The rows come from 6 hidden closed curves, with some noise, and rows from the same curve form a group. Each curve winds through 6 dimensions. The rows are also pushed far along 4 directions, which tell nothing about the answers.
(in the rows, 128 means zero)
Some rows, each with its group after it:
[131 108 148 174 194 158  76 106 159 140 130 159 128 111 103]
F
[ 38 127 145 143 110 142  94 106 161 115 141 146 149 149 122]
T
[173 116 154 153 132 102 136 152 125 104 133 144 154 116 106]
F
[125 102 159 154 141 118 106 112 165 142 114 161 122 140 123]
T
[ 81 144 157 134  61 116 132 146 130  48 152 114 204 105  94]
W
[178 130 131  74 121  86 170 166 102 145 115 104 141 125 102]
W
[195  99 141 110 178  89 150 127 130 160 119 140  92 115 135]
W
[177 104 129  69 137  95 181 145  92 185 143  83 101 138 134]
A
[ 75 116 122 194 134 118 115  91 157  84 115 199 121 157 138]
T
[ 85 120 159 156 103 109 129 123 134 111 138 137 156 148 135]
A
[ 94 132 139 138 129 182  77 141 126 112 153 151 185 106  78]
H
[ 85 133  97 143 143 134 145  75 141 148  98 152  75 164 199]
F
[112 139  98 101 117 138 150 119 130 120 144  82 126 112 128]
H
[140 118 144 193 148 103  97 131 186 119 114 162 127 139 148]
T
[171 115 155 170 142 100 112 158 144 147 132 159 148 134 153]
F
[144 148 142 161 138 124  84 165 168 109 125 118 159 111 117]
A
[ 88 151 121 179 106 139 103 119 127  67 135 133 163 113 135]
K
[129 124 136 130 144 144  97 120 151 118 115 138 130 107  95]
A
[154 113 125 104 157 159  95 118 136 191 129 118  67 134 143]
H
[111 111 101 171 164  98 144 101 150 130 118 182  95 164 172]
T
[149 180 112 109  93  61 188 170 112  72 116  95 126 132 174]
A
[131 116 129 122 181 170 122  77 134 206  98 137 115 124 120]
W
[149 132  79  73 119 134 159 143 103 162 127  83 138 122 102]
W
[122 119 155 151 117 108 114 141 153  88 146 142 168 107 114]
W
[102 129  69  75  78 145 151 125 109 120 162  87 146 115 107]
A
[172 131 135  90 156 103 158 143 111 169 107 120  94 135 154]
W
[146 110 141 172 171 163  52 129 159 170 117 176 112 143 125]
H
[ 96 167 110 130 106 106 131 141 134 106 108 132 142 147 153]
A
[ 44 149 172 180 112 135  78  95 175 109  90 177 149 154 147]
T
[108 132 104 112 170 129 165  75 117 150  82 148  56 155 162]
F
[201 134  96  75  99 111 197 149 107 155 143  95 120 124 116]
K
[141 149 100 152  98 101 177 131 128  76 144 132 125 130 166]
K
[ 83 163 114 146 104 120 167 100 136  97 110 115 166 125 143]
W
[171 125 125 200 143 123 116 135 153 106 142 175 126 124 149]
K
[ 98 126 150 109 136 108 168  94 135 148 102 131  75 157 184]
F
[195 124 131 110 141  70 179 152 116 149  97 131  95 150 143]
T
[ 33 156  86 113  86 130 166  78 112  97 143 122 133 136 177]
F
[160 132 155 175 148  98 117 169 155 109 131 151 171 119 129]
H
[ 90 117  95  86 140 126 144  80 114 139  99 154  98 142 120]
W
[191 129 110 133 183  93 161 136 118 166 100 141  94 141 158]
F
[131 102 125 104 163 161 131  96 144 188 122 108  68 135 140]
F
[159 119 174 210 133  75 110 153 171  99 105 195 146 150 149]
H
[134 158 139 132  74  92 147 167 139  88 144  85 134 133 159]
H
[ 89 165  86  92  77 144 168  98 127 133 131 113 132 141 137]
K
[ 67 146  91 158  66 146 125 122 141  75 157 131 178 133 123]
K
[154 128 104 157 164 134 123 129 144 130 126 141 122 118 136]
H
[126 117  86 105 159 145 123 107 127 175 108 137 110 135 122]
W
[189 117 115  93 152 101 154 144  98 177 118  98 112 128 123]
K
[ 76 118  99 174 125 183  79  92 156 126 144 175 143 137 114]
K
[ 85 131  92 114 122 112 172  89 137 121 109 130 131 138 137]
H
[119 150  99 112 163 123 145  96 132 137  85 129  70 138 162]
A
[161 104  83  88 122 174 117 146 111 182 164 103 143 120  69]
K
[112 118 143 141 140 120 108 115 150 132  99 174 113 155 114]
T
[ 39 157 105  82  73 132 167 102 116 126 142  86 129 148 177]
F
[212  93 169 128 156 139  79 183 131 166 135 142 168 105  47]
W
[102 140 139  79  92 104 159 138 109 128 138  94 142 136 128]
A
[ 80 177 107 133  56 122 168 111 143  88 130 130 156 145 148]
K
[166 144 119 168 166  71 160 131 125 120 101 161 117 143 176]
F
[142 140  91  52  93 145 153 143 111 140 126  60 116 117  88]
T
[209 130 142 135 199 106 144 135 122 153  90 145  69 129 141]
H
[ 40 165 127 164 136 115 138  73 163  93  93 154 113 150 181]
H
[162 134  97  77 147 162 117 138 124 186 118  85  98 122 107]
T
[199 109 150 133 147 107 111 193  86 115 156 114 145 109  96]
K
[106 147 120 105 122  91 162 121 132 139 105 116 151 138 139]
W
[ 78  98 154 112  96 208  62 124 136 155 183 116 178 104  71]
F
[167 127 110  97  99  51 209 165  79  89 144  71 131 121 150]
K
[178 130 178 198 150  83 135 148 127 118 105 178 133 140 175]
T
[144 135 125 144 136  80 200 126 118 101 118  91 100 139 171]
A
[177 115 116 134 155 128 106 171 150 129 157 113 120 118 100]
T
[138 118 145 150 175 128 110 121 130 168 123 153  98 145 155]
A
[162 114 125 181 182 121 116 115 157 132 123 144  95 122 155]
A
[ 48 154  89  78  88 123 174 111 118 123 129 100 157 142 137]
H

New rows. What belongs after each?
[179 141  97 108 107 140 148 158 103 126 138  76 136 103 117]
T
[ 74 139 110 156 129 122 131  74 151 126 115 150 114 146 175]
K
[130 138 169 225 157  55 131 123 158  76 109 206 154 137 181]
F
[165 135 141 169 157  65 157 150 153 119 110 159 135 137 171]
H
[184 103 124  77 103 161 145 159 117 166 173  59 145  92  89]
W
[ 60 143 138 142 128 159  85 103 141 135 115 171 116 156 155]
H
[116 120 148 141 118 106 131 139 100  91 135 149 138 133 123]
K
[182 111 147 107 183 123 142 137 137 174 113  98  94 125 112]
F
[108 132  57  41  96 160 135 126  95 177 160  87 129 130 110]
A
[159  99  99  46 103 146 174 141 102 168 158  54 126 110  77]
F
[124 134 159 170 134  68 150 123 145 104  91 205 111 165 182]
H
[195 108  98  82 185 124 159 126 106 197 101 129  92 131 111]
H
[174 152 114 144  84 114 148 183 109  57 154 104 139 113 132]
H
[164 136  98 110 129 147 130 142  92 122 154  81 133  97 111]
K
[149 133 187 170 113 138 116 153 149 121 133 123 182 106 111]
W
[180 126 155 155 148  61 163 131 145 153  95 178 101 161 172]
K
[147 152  98 141 118  76 189 138 135  79 125  87 117 123 173]
A
[ 64 139 122 156 148 143 119  89 139 109 113 183 125 140 158]
H
[103 112 132 126 124 142 109 108 108 122 127 134 141 122 100]
K
[162 128 124  92 106  71 162 159 126 142 133 114 137 138 145]
A
[129 147 175 182 108  92 119 148 156  69  99 154 154 137 124]
H
[118 115 123 139 154 125 138  86 116 152 100 187  98 148 150]
F
[150 129 129  90 157 138 146 138 123 164 119  81 101 127 118]
F
[165 138 101 124 169  94 162 127 106 151 112 141 111 135 156]
F
[183 114 136 158 107  88 167 150 123  91 148 142 124 122 165]
F
[185 110 147 137 124 166  92 171 110 145 173 128 143 101 120]
F
[145 143 120 114 126 132 152 143 106 108 125 104 125 122 114]
F
[186 116 164 210 192 129  80 154 153 110 134 196 137 109 136]
H
[ 88 109 124 153 116 169  90 124 146 111 169 154 172 112 108]
H
[165 118 134 148  93 136 118 184 116  72 180 137 183  96  94]
H
[ 90 134 110 145 122 152  96 119 147 125 116 146 166 132 107]
W
[135 100 133 131 127 131 114 146 119 138 158 158 137 140 104]
K
[ 60 128 145 165 120 101 123 104 115  78 112 179 129 157 152]
K
[ 99 140 141 168 106 105 111 135 133  94 121 137 173 132 129]
K
[161 119  71  63 118 157 165 137  83 157 144  75 119 114  87]
F
[ 95 152 120  94 125 135 175  89 103 133  96 117 113 133 141]
W
[126 115 140 104 165 143 118  87 134 210 101 170  88 157 133]
K
[125  97 138  99 133 192  99 128 141 165 155  83 121 108  82]
F
[165 115 114 125 164 125 152 121 137 174 112 121  66 144 177]
F
[ 83 142 126 125  95 117 159 115 123  74 124 137 161 130 113]
H
[188 132 114 105 112  57 196 163  96 127 133 118 108 143 169]
A
[111 169  95  85 116 128 163 103 103 145 108  87 111 132 155]
K
[115 128  93 146 103 103 165 119 134  87 128 147 135 136 151]
H
[116 172  75 110 100 111 188 115 102 107 117 115 106 145 174]
K
[164 119 187 162 159 129  81 141 149 142 116 165 101 134 129]
H
[149 141 122 170 168  90 141 125 128 123 105 172 122 139 166]
F
[127 152  99 111  86  95 201 120 105  88 137 116 112 136 163]
K
[ 55 159 111  70  91 148 151 112 124 108 128  49 146 117 104]
A
[116 155 163 152 103 147 112 148 123  94 122 129 189 113  93]
W
[130 140 190 182  90  74 149 151 148  45 117 156 176 120 131]
W
[152 121  88 110 149 150 139 122 109 171 135 120  98 130 153]
F
[110 106 149 140 186 153  91  94 136 175  98 208 101 148 131]
H
[111 113 125 138  97 135 123 126 141  85 147 138 141 118 119]
W
[159  92 121  83 155 130 140 108 120 201 130 142  55 146 162]
H
[ 80 144 166 171 146 114 105 101 159 124  87 186 126 156 168]
W
[118 166 175 153  78  81 132 176 149  46 127 118 186 118 122]
A
[173 120  83 124 134 144 144 135 122 147 157 119 118 122 123]
K
[ 84 136 124 105  79 128 156 111 129 117 151 121 138 136 134]
K
[155 156 114 119 114  83 187 155 130  89 138  77 132 113 154]
H
[114 142 130 143  86 163  89 146 123  84 151 128 133 124 117]
H
[113 121 113 145 155 150 103  91 145 160 129 143 114 128 145]
K
[156 106  70  71 128 151 139 126 106 176 157 101 110 117 109]
A
[151 140 155 189 135 135 111 142 152 105 130 133 193  96 106]
W
[198  89 122 148 199 137 104 141 106 156 150 151  85 116 131]
K
[206 130 101 109 158 107 169 150 100 152 146 104  96 110 164]
F
[152 117 149 133 164 156  98 128 113 156 132 154 110 119 128]
F
[106 146 121  90  93 102 177 143 103 107 128 122 147 141 136]
H
[173 111 160 167 156 134  97 142 134 154 140 165 111 129 169]
F
[215 101  85  89 180 116 161 128  85 194 112 125  70 136 123]
K
[149 154 156 168 149 100 129 142 137  91  95 155 118 134 147]
H
[ 99 163 148 144  98 124 155 123 120  74 121 120 165 116 135]
W
[114 152 124 160  83 110 130 154 137  76 156 100 186 111 133]
K
[ 73 156 104 126 103 136 128 122 109  97 142 127 183 122 112]
F
[179 155 109 107  77  74 198 172  97  78 136  84  91 136 176]
H
[159 110 151 165 176  68 174 106 140 143 117 142  70 149 205]
A
[102  92 151 110 116 197  59 123 130 147 139 159 139 124  57]
W
[116 126 126 100 134 201  88 127 112 178 123 118 162 115  61]
W
[ 72 112 120  54 114 162 133  98  98 187 146  96 123 145 103]
A
[131 110 112 143 160 144 107 103 117 156 107 176 107 146 116]
K
[ 66 121 125 128  86 144 116  94 132 113 120 165 114 157 134]
H
[174 133 120 122  73  99 183 169  98  91 161 104 136 116 162]
F
[161 103 143 129 141  78 175 131 121 154 129 121 107 152 159]
A
[139 121  84 115 171 157 136  99 113 154 107 150  90 131 120]
H
[ 86 119  98 107  73 135 142 121 131  92 148 113 156 122 109]
W
[ 66 116 102 120 131 147 125  66 141 175 104 176 108 171 137]
K
[205 121 109 128 194 109 143 133 113 155  99 153  81 123 135]
W
[ 38 133 132 120 116 168 102  94 148 138 146 115 153 127 124]
F
[100 159 107 146  93 143 135 116 127  92 118 116 142 123 146]
T
[124 139 109 100 154 181  88 118  99 172 131 102 123 115 105]
K
[143 120 128 104 136 191  89 132 111 187 149  95 146 104 101]
T
[210 104 117 141 124 105 141 199  97  91 184 104 149 100 107]
K
[ 96 136 142 139 168 182  68 100 135 154  97 168 110 140 100]
H
[180 118 121 132 121 138 106 179 129 146 156 117 136 124 117]
H
[ 99 142 133 110  70  89 164 152 128 101 144 116 160 143 153]
H
[152 124 111  92 130 131 126 168  73 134 153  83 139 115 101]
K
[174 124 126 124 143 161  89 169 131 144 162  96 170  86  82]
W
[101 131 152  95 131 126 119 117 129 153 116 130 121 139 123]
A
